The groups are shells around one centre, one inside the other: the same stretched ball of 4 dimensions in 7 sizes.
(in the rows, 128 means zero)
Known rows, each followed by its group:
[102  78 115 147  58 144 143 106  79 110  89 155 109]
z334
[159 166 134 110 199 108 115 158 176 151 166  96 132]
z334
[138  80 115 135 102 122 146 144 101 117 123 140  97]
z139
[ 87 148 144 139 101 152 131  93 134  95 107 139 130]
z14
[194 168 148  95 224  95 137 185 183 125 203 108 136]
z715
[125  57  92 145  79 124 129 134  80 153  95 132  92]
z843
[111 153 151 125 111 146 142  99 124  92 125 152 156]
z253
[174 157 138 102 189 106 129 158 154 142 173 117 151]
z139
[171 144 144 109 182 107 144 169 162 109 178 122 121]
z121
[158 136 142 112 150 118 147 146 132 108 159 141 141]
z121
[107 184 152 120 136 145 121  92 145 120 126 133 174]
z843
[ 88 104 100 147  79 143 104  92  94 170  73 122 125]
z14
[ 91 112 111 143  81 145 113  91  97 152  82 131 133]
z121
[106  82  98 145  77 135 119 111  86 157  85 131 112]
z121
[ 67 157 142 142  86 163 119  69 126 107  87 139 146]
z334
[139  91 121 130 104 125 147 138 100 115 126 145 114]
z715
[ 76  73 109 159  36 155 135  89  74 113  65 153 100]
z14
[147 189 169 105 175 128 145 131 167  85 173 138 163]
z843
[153  77  96 130 122 109 125 155 100 167 123 119 104]
z14
[105  81 113 146  68 140 139 112  87 115  93 148 105]
z253
[ 98  74 103 152  69 139 127 115  92 133  84 133  89]
z715
[ 69 162 147 140  87 164 123  67 126 101  91 143 152]
z334
[ 79 109 115 152  77 149 118  95 111 130  80 128 106]
z139
[119 188 153 115 152 138 121 103 152 123 138 129 174]
z843
[150  96 101 129 146 106 117 162 130 167 132 102  93]
z139
[161 112 132 120 149 112 149 165 137 107 159 131 105]
z139
[155  72 106 130 115 111 142 159 100 137 130 133  96]
z843
[107 128 115 134 108 136 111 103 112 158 100 123 140]
z715
[109  67  94 149  75 131 123 122  86 152  86 128  93]
z121
[152 123 138 120 142 119 150 151 135  99 154 137 116]
z253
[148 136 119 117 156 114 115 139 133 166 138 112 141]
z14
[170 144 152 107 168 114 157 160 149  89 178 140 134]
z334
[ 94  96 114 149  79 142 127 108 106 124  89 132  99]
z253
[118 116 112 137 127 126 114 131 132 152 113 109 104]
z253
[148 193 156 104 189 122 125 133 173 122 168 119 166]
z715

New rows. What belongs after each?
[105 116 115 141 111 134 116 119 126 141 103 116 106]
z121
[182 176 157  96 212 104 142 171 180 110 198 118 145]
z253
[ 91 123 109 142  97 142 102  94 111 166  84 117 132]
z334
[161  82 101 127 135 105 130 166 112 158 136 117  98]
z715
[159 179 158 102 183 119 140 141 163 107 176 131 162]
z121
[148  76 112 132 111 116 146 155 103 123 130 136  94]
z843
[179 125 139 109 171 104 153 175 145 106 178 131 117]
z139
[143 151 152 118 156 125 146 143 156  89 159 133 126]
z334
[138  96 100 131 125 115 116 142 111 171 117 113 111]
z715
[171 192 168  95 204 114 145 153 179  95 194 129 162]
z843
[ 71  90 118 155  36 161 136  77  76 106  66 159 118]
z334
[185 167 138  99 220  96 123 178 181 147 189  98 135]
z843
[123 131 113 130 138 124 107 126 133 166 117 107 126]
z715
[114 175 157 121 139 142 134 106 152  96 137 137 154]
z121
[108 135 148 131  95 147 149 101 114  82 119 159 142]
z334
[117 160 136 122 133 136 117 104 133 139 123 127 161]
z715
[ 62  74  98 162  24 160 118  70  62 142  45 147 114]
z334
[ 86 145 127 141 109 147 110  94 135 136  96 118 128]
z843
[104 138 121 137 128 134 109 115 141 147 109 109 118]
z843
[ 59 114 118 153  42 166 117  59  81 129  57 149 141]
z843
[177 184 151  95 211 106 129 158 174 134 187 113 162]
z334
[128 183 142 114 169 128 111 118 161 145 141 111 161]
z14
[126 104 105 133 115 124 115 126 108 166 109 119 122]
z253
[ 65 121 115 151  63 159 109  69  98 142  64 134 134]
z715
[ 70 140 129 144  75 160 115  68 107 128  78 140 149]
z253
[114 154 127 129 146 130 107 119 151 150 122 106 130]
z843
[ 63 126 124 149  56 164 117  62  94 126  66 146 145]
z715
[ 82 165 144 135 107 155 120  81 136 111 102 134 149]
z715
[ 99 143 124 132 109 143 111  93 119 148 100 127 151]
z715
[ 90  70  95 152  48 144 122  95  67 152  66 141 113]
z334
[152  83 116 128 115 116 148 153 103 121 135 140 105]
z843
[ 93 167 140 129 115 149 114  83 131 131 106 131 164]
z139
[160 170 143 109 202 109 123 161 183 133 174 101 128]
z334
[147 188 169 105 175 128 145 131 167  85 173 138 163]
z843
[120 198 159 112 160 139 122 103 161 116 144 128 176]
z334
[168 104 112 121 166 100 129 178 142 149 155 106  93]
z715
[155 132 144 114 145 120 151 146 132  99 158 144 135]
z253
[108 130 145 133  97 145 148 107 119  81 120 155 130]
z14
[ 93 182 147 126 128 150 113  84 145 125 113 128 167]
z334
[123 171 137 118 155 131 112 114 150 145 133 116 158]
z139
[119  72  94 145  94 124 120 135  99 157  97 119  87]
z253
[ 76 157 144 136  82 162 125  66 113 108  91 150 165]
z843
[127 101 122 136 112 127 139 137 119 115 123 133 100]
z121
[147 156 146 111 151 125 139 130 136 115 153 139 159]
z253
[160 137 138 116 171 111 140 163 157 114 166 119 113]
z121
[123 170 156 120 148 136 136 119 157  95 146 133 143]
z253
[ 65  96 102 156  45 157 109  71  79 152  53 136 124]
z843
[ 96 124 126 137  81 149 127  87  97 127  93 147 148]
z253
[141 168 147 110 155 128 130 120 140 125 149 133 170]
z334
[ 84 143 148 138  80 159 140  79 113  84 100 158 147]
z334
[ 96  77  93 152  70 137 113 108  86 162  74 124 101]
z253
[138  86 110 136 121 117 134 154 120 131 126 121  84]
z843
